The rows come from 5 hidden closed curves, with some noise, and rows from the same curve form a group. Each curve winds through 6 dimensions. The rows are also pushed far along 4 directions, which tell nothing about the answers.
Known rows, each followed by its group:
1	-12	14	-20	2	2	5	-34	9	3	5	3	-5	-2	13	2	-6	-1	16	-21	-6 -> Fanam
-8	-2	0	-16	1	-3	7	-1	-2	7	0	0	4	1	28	-18	-7	13	-27	-23	-15 -> matu
-6	-15	-1	6	12	3	-3	-9	8	2	12	-2	-12	6	-13	13	11	-29	2	5	4 -> Fanam
-17	-13	-9	-20	17	1	8	-9	4	-1	17	-11	-15	9	19	-12	1	-5	-23	-22	-3 -> vof
0	-4	8	3	-7	2	4	6	7	-3	15	-9	-1	-6	-4	4	9	-1	-9	3	-1 -> matu
3	-17	0	-11	13	-1	0	-25	0	4	5	4	-13	6	8	5	-9	-10	9	-16	-3 -> vof
-5	-2	0	-12	4	6	5	-12	6	-5	15	0	-21	13	19	-4	3	-2	-14	-23	-7 -> vof
11	10	8	-4	-17	-9	13	3	5	-13	-5	-7	-4	-1	6	-5	-4	22	19	8	10 -> luzes
-23	-15	-11	-4	22	6	-12	-14	-2	12	9	0	10	0	-8	-1	1	-22	-12	-6	-7 -> vof
-2	-5	-12	2	15	6	-17	-1	-12	12	-14	17	5	5	-10	-2	-2	-18	-9	1	2 -> sulam
-7	-2	-11	19	8	4	-12	4	-3	8	12	8	-3	4	-23	8	8	-21	3	18	-5 -> matu
-7	-2	2	-10	4	0	-1	-18	0	3	-10	7	4	-3	5	2	0	-1	4	-11	-3 -> vof
6	-5	-3	18	5	7	-11	12	-5	3	10	0	6	-2	-11	4	-6	-9	-21	-1	-6 -> luzes
-2	-2	-3	-12	8	-6	-2	-26	-9	3	-19	18	0	-4	0	6	-5	2	21	-5	2 -> sulam
3	-13	1	-3	4	-2	-2	-19	-5	-2	6	0	3	5	6	-3	-21	5	-5	-17	-2 -> luzes
-11	7	-1	-9	-10	5	3	7	2	-4	21	-11	0	1	15	-12	2	20	-16	-13	-11 -> Fanam
3	1	-5	11	8	-3	1	11	-5	4	-6	8	-5	-4	-3	4	5	-9	-12	6	-6 -> Fanam
-3	4	-2	6	4	4	-2	-9	2	-1	10	4	-7	-3	-7	12	5	-4	15	2	-8 -> sulam
-6	-5	-3	-5	11	-1	0	-3	-5	4	-5	1	6	-8	6	1	-2	-1	-16	-13	-7 -> matu
8	4	1	-9	0	-11	6	-3	-7	0	-19	6	5	-17	-3	0	-5	15	23	11	6 -> vof
-1	17	-3	-12	-14	-3	9	19	-5	-10	-1	-14	6	-7	20	-11	-2	38	-4	-9	-2 -> sulam
1	-8	9	-25	-5	-14	15	-19	1	-5	-17	-9	7	-2	25	-4	-10	20	10	-18	7 -> vof
0	0	7	1	-1	5	-4	1	7	4	1	-8	11	-8	-8	5	2	-6	14	7	0 -> Fanam
14	-6	24	0	-11	7	16	0	25	-11	22	-10	-28	2	5	9	17	-12	-9	-5	2 -> luzes
-3	14	-6	-8	-8	9	1	25	-2	-9	12	-15	-3	-1	14	-9	5	22	-19	-11	-2 -> sulam
-13	-7	-7	-6	14	-5	1	-10	-4	10	-2	5	8	1	7	-15	-9	-3	-18	-8	-10 -> vof
-5	-5	-1	-17	5	1	3	-27	3	-6	5	5	-20	11	10	3	1	-1	13	-16	4 -> sulam
-5	-14	11	-12	-5	-2	5	-20	9	5	10	-3	0	5	8	-6	-2	-3	2	-9	-2 -> matu
13	4	11	26	-3	10	-6	15	13	-2	5	0	-2	0	-25	8	7	-23	-3	21	5 -> luzes
7	6	4	13	-8	4	-11	-1	1	-4	-8	7	5	-1	-25	12	4	-7	25	20	13 -> matu
-10	-5	-2	-12	8	1	4	-4	-2	6	3	-1	2	-1	19	-10	-2	3	-27	-22	-14 -> matu
2	-13	7	-11	-2	-4	7	-26	2	5	10	8	-8	3	11	-7	-10	4	4	-12	-8 -> matu
15	-4	-3	10	7	4	-9	11	-9	4	-4	11	-5	-12	-22	11	3	-12	5	17	6 -> sulam
20	12	4	-4	-13	-3	9	22	-4	-10	-6	-1	-10	-10	7	-1	2	23	1	4	7 -> sulam
-10	5	-5	-2	6	9	-5	15	3	3	1	-9	4	3	5	-4	7	-5	-15	-5	-3 -> Fanam
-7	-15	7	-3	2	4	3	-16	14	0	22	-8	-9	5	-4	6	8	-17	2	-3	0 -> luzes
-4	2	3	-6	-9	-8	15	12	9	-5	1	-17	0	6	16	-14	3	10	-14	-1	3 -> luzes
17	4	10	11	-7	7	5	13	10	-15	9	-6	-18	8	0	6	5	-4	-16	-3	7 -> luzes
-12	1	-14	15	10	7	-7	20	1	1	22	-6	-6	4	-15	-4	10	-15	-19	15	-3 -> vof
2	-4	2	9	7	4	-15	-17	-3	2	-12	10	16	-2	-19	13	-8	-14	11	0	5 -> luzes
-1	1	-12	2	13	-11	-3	7	-17	7	-28	3	23	-11	1	-2	-14	6	-5	1	-1 -> matu
14	-4	7	6	3	0	-5	1	1	5	-20	5	7	-7	-13	11	-1	-15	14	11	9 -> Fanam
-1	11	5	2	-12	-4	10	24	8	-4	-5	-13	6	-2	8	-11	9	10	-10	9	3 -> luzes
2	-18	-1	0	18	-1	-10	-21	-3	13	-11	8	9	5	-6	2	-16	-22	7	-4	1 -> matu
-17	-1	-18	10	13	-7	-6	10	-13	12	-7	1	19	-3	-5	-6	-4	-3	-14	8	-8 -> Fanam
7	1	1	3	-8	-8	-1	-4	-8	3	-9	3	11	3	5	-4	-15	14	13	1	-2 -> vof
-2	22	-11	10	-9	2	-6	29	-9	-4	-11	-3	12	2	2	-5	1	17	-10	5	0 -> vof
-6	7	4	-2	-11	3	11	19	8	-4	15	-2	-18	2	9	-7	23	3	-29	1	-3 -> sulam
-4	1	-6	14	11	6	-14	12	-6	16	-10	7	23	-2	-7	-10	-10	-13	-26	1	-11 -> luzes
-14	5	-14	8	8	-6	-4	16	-9	9	-9	-4	20	-5	-2	-7	-1	1	-11	9	-7 -> Fanam
-6	8	-12	0	9	5	-4	22	-5	-1	0	-3	-1	-9	-5	-1	10	-1	-10	7	1 -> vof
-10	-3	-7	-2	6	-9	-4	-21	-5	6	-17	11	7	5	-6	5	-1	-6	26	7	4 -> matu
1	-15	-6	-1	9	-12	-5	-30	-10	-3	-15	2	8	7	-7	11	-19	-2	26	-2	14 -> luzes
1	18	-3	12	-11	-6	-2	20	-6	1	-25	6	13	-6	-11	4	10	8	14	24	6 -> matu
-9	-14	4	-19	5	-1	5	-42	10	-11	6	-2	-17	16	8	10	0	-8	20	-20	10 -> luzes
5	16	-7	5	-7	-7	9	32	-6	-7	-6	-6	-4	0	11	-10	3	19	-15	6	1 -> Fanam
-2	-9	6	3	-3	2	1	-14	11	-7	15	-2	-16	4	-18	17	16	-17	22	13	12 -> sulam
2	16	12	5	-15	10	4	17	12	-9	7	-6	-5	-11	-4	11	23	4	1	5	-1 -> Fanam
6	1	6	9	-2	-7	1	-15	3	2	-17	15	-3	3	-10	9	3	-11	24	14	4 -> sulam
10	2	1	1	-10	-12	11	5	-3	-7	-6	3	-10	-3	-5	2	3	10	16	18	12 -> sulam
9	0	1	-3	3	-3	5	7	-3	1	-5	2	-3	-17	-7	5	2	3	12	11	3 -> vof
5	6	13	-8	-19	-2	13	17	9	-4	4	-18	8	-11	14	-8	4	21	-5	-1	-1 -> Fanam
3	3	-4	-2	3	6	-7	-3	-5	1	3	6	-4	4	3	-2	-7	2	2	-8	-5 -> Fanam
9	4	4	14	-5	3	-11	19	-4	10	-14	3	23	-7	-13	-3	-6	-3	-4	15	1 -> matu
2	9	7	12	-1	13	-8	-5	10	-3	2	4	-6	1	-13	19	13	-16	18	4	-2 -> sulam

New rows, each followed by its group:
-2	1	-3	-3	9	5	-6	-13	-4	0	-4	15	-11	-1	-6	10	8	-9	8	-3	-1 -> sulam
-10	-9	-13	-2	24	-4	-9	-9	-10	10	-17	6	13	-4	-10	1	-7	-15	2	3	3 -> vof
5	11	6	6	-12	3	3	13	7	-13	-5	-10	3	6	1	-3	2	7	-11	0	11 -> luzes
-3	-4	-2	12	16	14	-11	4	3	2	9	4	-7	-6	-16	18	15	-28	-16	-1	-5 -> matu
4	-11	12	-3	-8	-2	17	-3	18	-13	25	-14	-29	7	2	9	17	-8	-1	2	9 -> Fanam
2	-6	12	-17	-3	-4	11	-27	10	-2	5	2	-11	0	13	-3	-4	6	15	-12	-2 -> luzes
7	-2	4	7	5	10	-3	14	5	1	13	-1	-11	-15	-18	16	17	-17	2	13	1 -> vof
-4	-3	-1	-16	-6	-20	16	-20	-4	-9	-13	-3	0	-1	12	-2	-6	23	24	-1	9 -> matu
1	2	-1	4	2	-5	1	-8	1	-8	-11	3	-8	-1	-13	18	10	-8	25	12	12 -> matu
-10	8	-12	-11	0	-8	4	8	-10	0	-12	-5	9	3	18	-12	-5	20	-8	-8	-2 -> luzes
-9	-11	-7	2	8	-4	-6	-12	-6	12	6	4	12	-1	-7	-6	-12	-5	4	5	-8 -> vof
-4	14	-10	12	-2	1	-7	13	-8	4	-2	8	7	2	-4	-9	-4	6	-7	8	-8 -> vof
-5	13	-4	17	-1	7	-6	31	2	4	5	-9	11	-11	-11	2	11	-4	-8	17	-8 -> Fanam
-3	10	-9	-1	1	4	4	17	-5	-5	15	0	-15	2	14	-9	3	13	-28	-12	-11 -> matu
0	-7	1	-16	1	-12	12	-24	1	-8	-9	-2	-10	11	16	-1	-8	8	17	-11	10 -> luzes
-6	-11	-8	-6	10	-5	7	11	-1	4	13	-13	-3	2	12	-15	-6	1	-26	-6	-5 -> vof
-7	1	-3	0	-4	0	8	9	8	-11	19	-14	-13	7	1	-4	10	1	-7	6	6 -> vof
0	-7	3	2	1	1	-11	-26	0	0	-6	10	4	5	-19	10	-5	-12	32	9	11 -> matu
-2	4	-11	13	1	4	-12	27	-10	6	-5	0	13	-1	-16	-4	2	-6	-13	17	6 -> sulam
-5	-7	0	-21	-5	-4	12	-8	2	-7	18	-15	-11	0	16	-5	-1	18	10	-10	2 -> vof
1	-4	-6	-7	12	-8	2	0	-9	5	-14	2	6	-14	-3	-2	-6	2	8	7	4 -> vof
-3	-1	4	-1	-4	-9	0	-25	0	0	-12	9	8	5	-2	-1	-9	4	21	3	3 -> vof
-13	2	-9	-7	1	-3	8	0	-1	-10	13	-8	-12	4	9	-1	7	9	-7	-7	0 -> matu
-1	1	-5	-7	3	-19	5	-16	-11	-3	-34	5	14	-7	-1	6	-10	13	31	7	12 -> matu
-6	-8	-5	20	10	14	-15	9	4	8	29	-3	-1	5	-20	2	2	-27	-19	7	-8 -> luzes
-4	-24	-2	6	15	-2	-3	-20	5	6	15	-2	-9	10	-13	10	-2	-29	9	5	2 -> luzes
-1	2	-5	7	-3	-5	1	16	-6	5	6	-4	9	-7	-4	-10	-5	10	-4	14	-4 -> vof
6	-1	8	6	-11	1	12	6	15	-10	27	-10	-26	10	2	2	11	-4	1	6	1 -> sulam
-6	-13	-3	0	11	1	-6	-17	-3	10	9	1	7	0	-2	1	-11	-8	7	-5	-9 -> sulam
-2	-6	0	4	11	18	-21	-9	5	7	7	1	4	3	-19	12	2	-26	12	0	2 -> Fanam
-8	-8	-14	-2	13	6	-3	1	0	0	29	-6	-19	11	1	-3	0	-10	-10	-5	-5 -> vof
11	-3	18	-6	-19	-4	14	4	13	-3	5	-10	-4	2	10	-7	2	8	1	2	4 -> matu
-2	14	-9	1	-3	-8	7	20	-8	-9	-15	-7	5	-6	5	-1	3	19	-4	5	5 -> matu
8	-6	15	-5	-7	-8	16	-12	15	-12	-5	-7	-13	4	5	7	6	-4	11	0	14 -> vof
12	12	3	8	-19	-5	4	18	-4	-4	-2	-3	4	1	7	-5	-6	21	2	5	-3 -> vof
-5	15	-3	-11	-9	4	11	24	4	-12	16	-13	-15	-4	12	-9	15	19	-15	-2	0 -> vof
-2	5	-12	2	9	15	-17	23	-11	8	-3	5	6	-1	-3	-5	1	-6	-28	-5	-3 -> sulam
8	-26	11	-4	10	-5	5	-30	8	6	6	4	-10	4	-2	7	-9	-21	13	-4	1 -> matu
17	0	15	-5	-6	2	7	5	8	-1	-5	-4	-5	-5	7	2	0	2	5	-2	4 -> Fanam
16	12	9	8	-16	1	0	27	0	-3	-9	-5	14	-11	-3	-4	-2	14	-8	10	5 -> matu
-1	1	-3	10	14	7	-10	-3	-1	8	-7	15	0	-1	-12	7	3	-21	-6	2	-6 -> vof
0	-22	7	-11	9	-3	10	-23	7	4	19	0	-16	3	12	-2	-5	-9	-9	-18	-9 -> matu
13	13	6	9	-9	3	1	17	1	-2	-2	4	-2	-12	-6	5	6	7	4	10	-3 -> luzes
4	16	-1	6	-21	-4	12	32	-2	-8	13	-8	-5	-5	7	-11	7	27	-16	10	-4 -> matu
11	-1	7	-10	-7	-8	12	-13	5	-13	-5	-3	-15	3	7	6	-1	10	25	0	12 -> vof
8	-7	8	-6	-2	-10	4	-13	-3	5	-20	3	13	-4	8	1	-13	6	9	-7	0 -> vof
5	-8	1	8	4	-2	-3	3	-4	9	-1	11	-2	-6	-15	4	4	-15	-2	14	1 -> sulam
13	3	5	-2	-6	-10	13	5	1	0	-9	0	-3	-1	11	-10	-9	12	4	4	-1 -> luzes
4	-15	5	-2	5	-3	-3	-39	2	4	7	13	-11	9	-4	8	-12	-12	29	-4	-3 -> vof
8	8	4	-9	-8	-3	7	12	-1	-5	-12	-6	4	2	18	-12	-8	19	-10	-9	4 -> matu
-6	12	-2	3	-4	2	2	28	-1	1	-5	-7	13	-12	0	-7	11	8	-21	7	-2 -> vof
1	-6	10	-17	-1	-8	15	-14	3	-3	-7	-3	-1	-8	17	0	-2	11	-3	-16	0 -> matu
6	4	-11	12	5	-9	-4	17	-18	8	-19	12	11	-5	-2	-5	-10	5	-13	8	-5 -> Fanam
-4	-14	-6	-6	16	1	-2	-21	2	5	12	-1	-9	11	4	-3	-11	-13	9	-8	-6 -> Fanam
-1	-28	16	-17	-2	-7	12	-43	16	2	16	-1	-17	15	8	0	-4	-13	21	-8	3 -> matu
8	-8	2	22	6	5	-8	12	5	3	7	-3	-4	-4	-27	17	9	-27	5	22	6 -> vof
-9	-12	0	-1	6	-5	-1	-20	5	-2	1	-5	3	3	-13	8	2	-14	19	9	12 -> vof
-11	-4	-4	-4	11	9	2	6	2	-1	18	-6	-9	0	11	-1	9	-7	-35	-20	-12 -> matu
8	5	-11	15	5	1	-9	16	-15	3	-3	6	4	-6	-8	5	-7	3	-3	7	-5 -> luzes
-7	-9	-4	3	7	-2	1	-1	0	9	16	0	1	1	0	-12	-6	-5	-14	1	-11 -> vof
8	-2	8	-12	0	-4	11	-8	6	1	-2	-4	-6	-2	16	-4	-7	7	11	-8	-4 -> Fanam
18	9	17	-7	-21	-2	15	-1	15	-22	-4	-9	-19	5	6	9	10	13	27	4	20 -> sulam
-22	-8	-13	-5	12	1	3	-14	-3	1	26	3	-17	12	13	-6	4	-3	-26	-19	-17 -> Fanam
-4	-1	-7	3	0	-2	-5	-1	-9	8	7	9	6	0	-1	-10	-9	6	-6	1	-10 -> matu
1	-7	5	-4	7	13	-5	-7	6	1	7	5	-13	4	1	8	10	-18	-12	-14	-2 -> Fanam
-4	-2	2	3	4	5	-2	1	6	-2	-2	-4	-1	4	-1	6	8	-13	-10	-4	2 -> vof
-17	-1	-6	-18	-1	-13	15	-5	-7	3	0	-3	5	-4	27	-16	-3	23	-17	-16	-13 -> matu
7	-3	4	-13	1	-5	0	-12	-7	5	-24	12	7	-4	6	-3	-9	5	7	-7	5 -> sulam
9	8	-3	2	-10	-5	8	26	-4	-6	5	-11	-2	-9	-2	-3	2	18	6	16	5 -> vof
-2	-5	1	14	6	1	-3	5	4	2	1	-1	0	-8	-20	18	15	-22	4	16	3 -> matu
-6	4	-10	-12	-2	2	5	22	-10	0	13	-5	-4	-8	14	-15	4	21	-31	-9	-7 -> sulam
16	-4	13	-5	-7	6	10	2	13	-13	18	-10	-31	-1	1	18	15	-5	13	-2	8 -> vof
-21	-17	-18	-7	33	5	-12	-17	-5	11	6	3	0	6	-4	-3	-5	-27	-14	-12	-5 -> vof
9	4	3	7	5	-2	-3	-4	-3	4	-22	14	6	-7	-9	7	-2	-7	8	7	1 -> vof
8	2	-6	20	7	9	-12	11	-2	1	9	9	-12	6	-19	8	3	-19	0	14	0 -> matu
-4	-8	-9	-3	11	-11	-6	-26	-10	-1	-24	6	12	9	-3	4	-18	-2	23	-2	12 -> luzes
-2	-1	-12	-6	11	-17	2	-9	-16	9	-28	7	18	-2	12	-13	-24	14	12	-1	-4 -> Fanam
14	-7	18	-12	-8	5	9	-17	15	-14	12	-4	-22	5	7	7	3	-2	8	-13	9 -> matu
-18	-24	-18	5	26	2	-12	-17	-5	15	23	1	-2	11	-9	2	-7	-29	-3	-3	-11 -> luzes
4	13	-2	17	-10	-11	6	21	-5	-3	-12	1	8	-14	-12	8	10	9	5	24	2 -> Fanam
1	-6	2	0	11	17	-9	0	7	5	12	3	-12	5	-1	6	9	-24	-19	-13	-6 -> Fanam
16	15	17	-4	-19	0	15	8	11	-16	-9	-1	-15	-4	9	8	14	13	7	0	8 -> vof
-13	-4	-13	6	7	10	-10	11	-3	6	30	-6	-4	2	-8	-2	5	-8	-12	4	-10 -> vof
11	-2	3	2	3	-5	-4	2	-5	6	-25	3	16	-3	-2	-2	-14	-1	5	4	6 -> matu
-19	-3	-20	-4	25	7	-21	-5	-15	18	-18	9	23	5	1	-8	-11	-14	-14	-13	-9 -> Fanam
2	6	6	12	-10	1	5	25	6	-4	8	-8	-1	-14	-11	10	19	-1	-10	15	1 -> matu
2	14	-14	20	2	2	-11	36	-12	7	-12	10	7	2	-11	-8	3	-4	-21	19	-1 -> sulam
